Every row belongs to one group in each of 4 separate groupings. Each group adds its own fixed numbers to the row, and there is some noise. The rows also spread widely along 9 directions, which tell nothing about the answers.
In the rows, 128 means zero.
Known rows, each followed by its group in each grouping:
[127 129 134 105 120  98 150 137 119 151 106 131 122 104 106 160 175 144
 100 152 164 173 134 139 147 111 125 126 131 103 150 140] | (0) (4) (1) q637
[ 70  62 162 132  82 134 130 134  95 173 159 141  90 126 174 133 143 192
 111 158 230 153 141 103 128 142 130 111 126  83 126 126] | (2) (0) (0) q992
[ 94 127 133 143 114 159 150 108 112 135 142  72 103 155 105 148 140 194
 149 125 116 166 131 115 123 129 129 113 138 153 158 153] | (2) (2) (1) q637
[ 97 111 164  71  97  69 144 147 138 174  93 153 128 104 128 134 175 128
  90 114 178 154 107 140 175  67  93 141 154  59 159 118] | (1) (2) (2) q606
[129 140 133  74 141  85 167 126 122 173  99 133 137  92 141 166 169 141
  78 115 165 170  89 143 185  77 127 140 146  96 169 149] | (0) (4) (2) q606
[109 120 158 116 120  99 142 155 129 157  96 139 133 107 126 128 161 130
  98 134 139 148 121 141 135 107 101 134 131  85 150 120] | (1) (3) (0) q992
[150 181  97 148 152 170 140 119 138 150 122  98 128 140 168 128 117 122
 153  71 105 101 126 145 148 125 132 152  98 173 145 162] | (0) (0) (2) q992
[122  95 155 142  91  82 146 213 102 148 113 188 145 119 123 120 121 123
 105 176 147 104  91 130 112 105 124 164 153  92 157  99] | (1) (1) (2) q992
[130 155  98 166 133 159 173 128  93 108 139  82 139 156 115 156  92 164
 163 111  61 132  82 114 114 132 174 156 160 183 160 175] | (2) (1) (1) q637
[ 87 116 150 168  74 173 155 148 112 147 118 116 101 143 110 116 164 172
 106 142 131 153 162 123 112 140 122 116  96 121 149 146] | (2) (3) (1) q992
[100 144 163 116  63 141 155 155 114 118  98  98 144 154  52 113 154 145
 132 103  87 170  83 125 127 135 114 110 152 108 143 170] | (0) (1) (0) q637
[ 97 118 123 139 126 191 138  97 103 167 168  87  99 135 174 132 123 187
 136  95 163 156 116 134 142 162 141 109 109 139 117 160] | (1) (1) (0) q637
[143 120 155 107 162 110  98 136 141 176 117 155 130  83 161 100 107  93
 109 129 146 108 127 142 126 113  77 127 101 104 117  94] | (1) (3) (2) q606
[ 91  70 175 147 130 117  97 128  97 107 170 113 109 147 116 129  37 162
 183 174 122 113 107  74  61 137 121 109 161 129 117 113] | (2) (1) (1) q606
[152 154 132  65 196 118 200  84 108 156 112  77 160  86 117 158 106 140
  84  99  77 200  37 129 171 130 133 118 194 138 153 173] | (1) (1) (2) q606
[147 175 111 151 137 155 133 148 134 147 126  90 117 144 129 124 143 152
 150 118 100 126 137 154 131 117  98 136  97 176 155 125] | (1) (0) (1) q637
[143 132 156 160 127  94 132 197 105 105 120 148 151 141  76 132 103 136
 135 187  88 106  95 112  77 123 120 145 152 140 159 110] | (0) (0) (0) q992
[118 142  79 137 134  78 146 113 122 117 128 142 102 128 174 214 181 127
 167 127 215 116 196 143 155  78 173 191 135 103 140 159] | (0) (0) (1) q637
[127 124 148 187 106 153 158 200  85 113 153 109 126 159  54 128 138 212
 119 198  87 149  97 124  75 152 119 116 132 181 163 114] | (1) (0) (0) q637
[135 127 126 128 172  71  69 163 130 133 138 152 121 139 177 153 121 103
 191 173 177  71 163 138 100  63  81 166 102 117 140  62] | (0) (1) (2) q637
[ 26  69 188 147   7 158 149 143 113 134 129  99  71 163  91 121 207 215
 126 128 203 193 166 128 133 131 102  84 118  72 132 158] | (1) (3) (2) q637
[112 117 141 120 154  88 144 108 140 107 104  82 118 134  93 168 109 137
 167 124  97 156 123 117 131 115 136 128 176 132 148 155] | (1) (4) (1) q992
[150 136 154 101 158 171 178  83 119 171 119  77 133  88 109 104 108 147
  80 104  93 196  83 128 151 196 115  77 154 150 118 172] | (1) (0) (2) q992
[127 179 101 130 174 138 147 111 133 122 119  72 139 156 126 162 115 151
 171  72  50 123  90 124 139  86 135 158 147 176 176 155] | (2) (2) (0) q606
[192 161 145 104 189 109 141 159 132 148  76 143 169  86  67  97 121  63
  84 170  38 145 104 143 100 156  86 121 134 134 128 101] | (1) (1) (0) q992
[101 157 117 152 163 132 117 111 149 102 118  80 104 160 119 165 157 140
 186 106 100 126 180 144 115  91 111 143 104 145 139 138] | (1) (3) (0) q606
[125 123 130 149 156  94 157 151 107 133 137 119 110 130 123 178 150 175
 126 192 148 152 149 132 117 108 125 143 144 142 166 111] | (1) (0) (1) q992
[115 165  93 120 190 126 120  70 148 116 121  62 116 157 182 179 107 114
 212  61 117 114 144 135 151  88 136 158 135 148 140 170] | (0) (1) (2) q992
[142 112 138 120 227  36  82 120 134  80 127 117 140 115 123 175  68  89
 209 163 101  96 127 113  78  94 109 154 180 127 124  95] | (1) (3) (0) q637

New rows, each followed by its group in each grouping:
[145 156  96 132 189 145 180 109 100 145 140  83 129 125 125 177 151 182
 116 143  98 167 110 133 139 115 142 139 147 183 179 143] | (2) (2) (2) q637
[163 180 103 187 156 176 139 175 113 130 133 118 126 154  96 123 151 153
 127 172  61 114 155 140  79 129 109 139  74 201 156 105] | (2) (0) (0) q606
[118 144 158 165  80 178 152 145 111 115 124  94 134 141  68 100 103 158
 133 104  67 137  90 118 101 161 132 111 128 148 137 175] | (0) (3) (1) q637
[112 125 127 145 114 164 156 126 108 177 135 135 117 109 184 131 135 151
  95  98 175 126 122 137 150 132 149 137 100 112 140 162] | (0) (3) (2) q992
[155 151 122 107 176 110 128 129 149 154  97 121 127 106 125 139 144 109
 120 122 109 139 135 152 146 103  99 132 114 139 141 123] | (1) (4) (2) q606
[170 172 126 100 127  93 147 170 134 149  74 169 173  96  84 118 155  71
  95 116  89 118  93 145 138 109 119 163 142 107 151 132] | (0) (2) (0) q637
[108 131 138  88  84  83 107 154 151 165  82 177 132 106 152 124 165  85
 119  82 187 110 128 146 167  75 119 157 109  51 128 138] | (0) (4) (0) q606
[104 112 165 126  47 118 160 161 134 129  76 149 126 123  59 101 176 107
 103 119 131 161 145 132 130 160 121 120 147  71 112 164] | (1) (0) (0) q992
[129 153 131 124 111 170 154 126 132 153 105 111 131 124 110  98 132 116
 114  82  90 142 114 144 142 146 119 125 113 132 119 163] | (1) (1) (2) q606
[128 140 147 127  52 104 161 204 122 148  78 175 148 121  61 102 183 113
  84 153 107 137 119 136 123 103 107 154 131  96 171 118] | (2) (2) (1) q637
[140 141 142  97 157 111 148 113 107 153 121 114 157  91 139 141 101 130
 108  95 118 149  53 123 146 129 137 129 165 114 141 159] | (0) (3) (0) q637
[130 134 109 146 176 105 117 126 121 112 141 123 112 138 137 168 129 132
 168 160 131 114 168 120  98 105 128 151 127 147 132 117] | (2) (0) (0) q606
[121 117 124 144 174 122  88 121 138 128 146 125 102 135 160 136 100 114
 183 141 144  92 172 130  98 113 104 139 103 137 107 100] | (1) (1) (2) q606
[151 136 153 108 142  84 143 149 135 120  81 131 151  97  72 122 141  89
 118 145  85 149 120 141 118 122  92 131 156 109 133 126] | (1) (3) (2) q637
[123 127 129 145 121 141 146 139  97 138 151 102 132 132 137 151  83 186
 139 112 127 128  57 117 135 126 165 137 147 158 162 162] | (0) (4) (1) q637
[125 131 141 159  49 140 141 208 105 133 101 185 138 132  67  96 180 108
 102 163 135 117 146 140  93 146 126 142  96  92 120 128] | (0) (1) (0) q637
[131 149 100 141 120 149 152 127 148 145  83 129 124 118 119 130 164 102
 123  81 111 136 153 154 154 145 155 147 109 123 124 174] | (1) (4) (0) q992
[134 145 145 104  65 138 133 160 128 162  87 166 159 105 114  77 137  74
 103  79 128 118  90 138 142 144 121 140 118  77 108 160] | (0) (1) (0) q637
[120 105 121 182  94  89 134 193 113  93 133 160 112 152 102 154 148 138
 170 177 157  92 166 132  96 108 139 172 140 131 138 117] | (1) (0) (2) q637
[124 147 137 107 150 142 136 121 120 176 135 125 131 112 143 138 139 154
  96 109 141 141  96 130 146 115 122 129 116 121 148 135] | (0) (2) (0) q606
[155 161 112 173 149 148 164 144 100 115 129 118 133 122  89 155 135 146
 121 158  88 130 134 136  98 140 153 144 118 167 151 149] | (0) (3) (1) q637
[139 122 158 119 130 127 158 150 123 160 105 134 139 102  96 107 126 130
  87 136  99 145  94 129 129 141 111 121 147 125 151 127] | (1) (2) (2) q992
[140 139 125 113 156  92 129 137 137 152 113 140 124 107 122 148 158 118
 122 151 144 137 153 145 134 101 106 144 126 118 146 103] | (1) (2) (1) q637
[107 105 154 140 132 109  75 146 154 148 111 156 109 119 159 104 124  88
 158 129 161  89 179 136 104 117  85 137  90  85 105  95] | (1) (3) (0) q992
[111 120 179  87 139 138 148 115 125 178 114  91 134 107 103 108 121 163
  87 110 104 184  65 121 148 146  93  89 157 117 151 136] | (1) (2) (0) q992
[120 133 150  49 174 102 140  51 140 187 113  98 132  78 172 147 101 121
 107  68 157 172  86 117 186 120 126 113 168  88 135 167] | (0) (2) (1) q992
[119 159 127 110 145 184 128  81 123 145 137  60 128 140 138 122 106 149
 158  62 100 156  92 129 140 154 122 102 123 150 119 176] | (0) (1) (0) q637
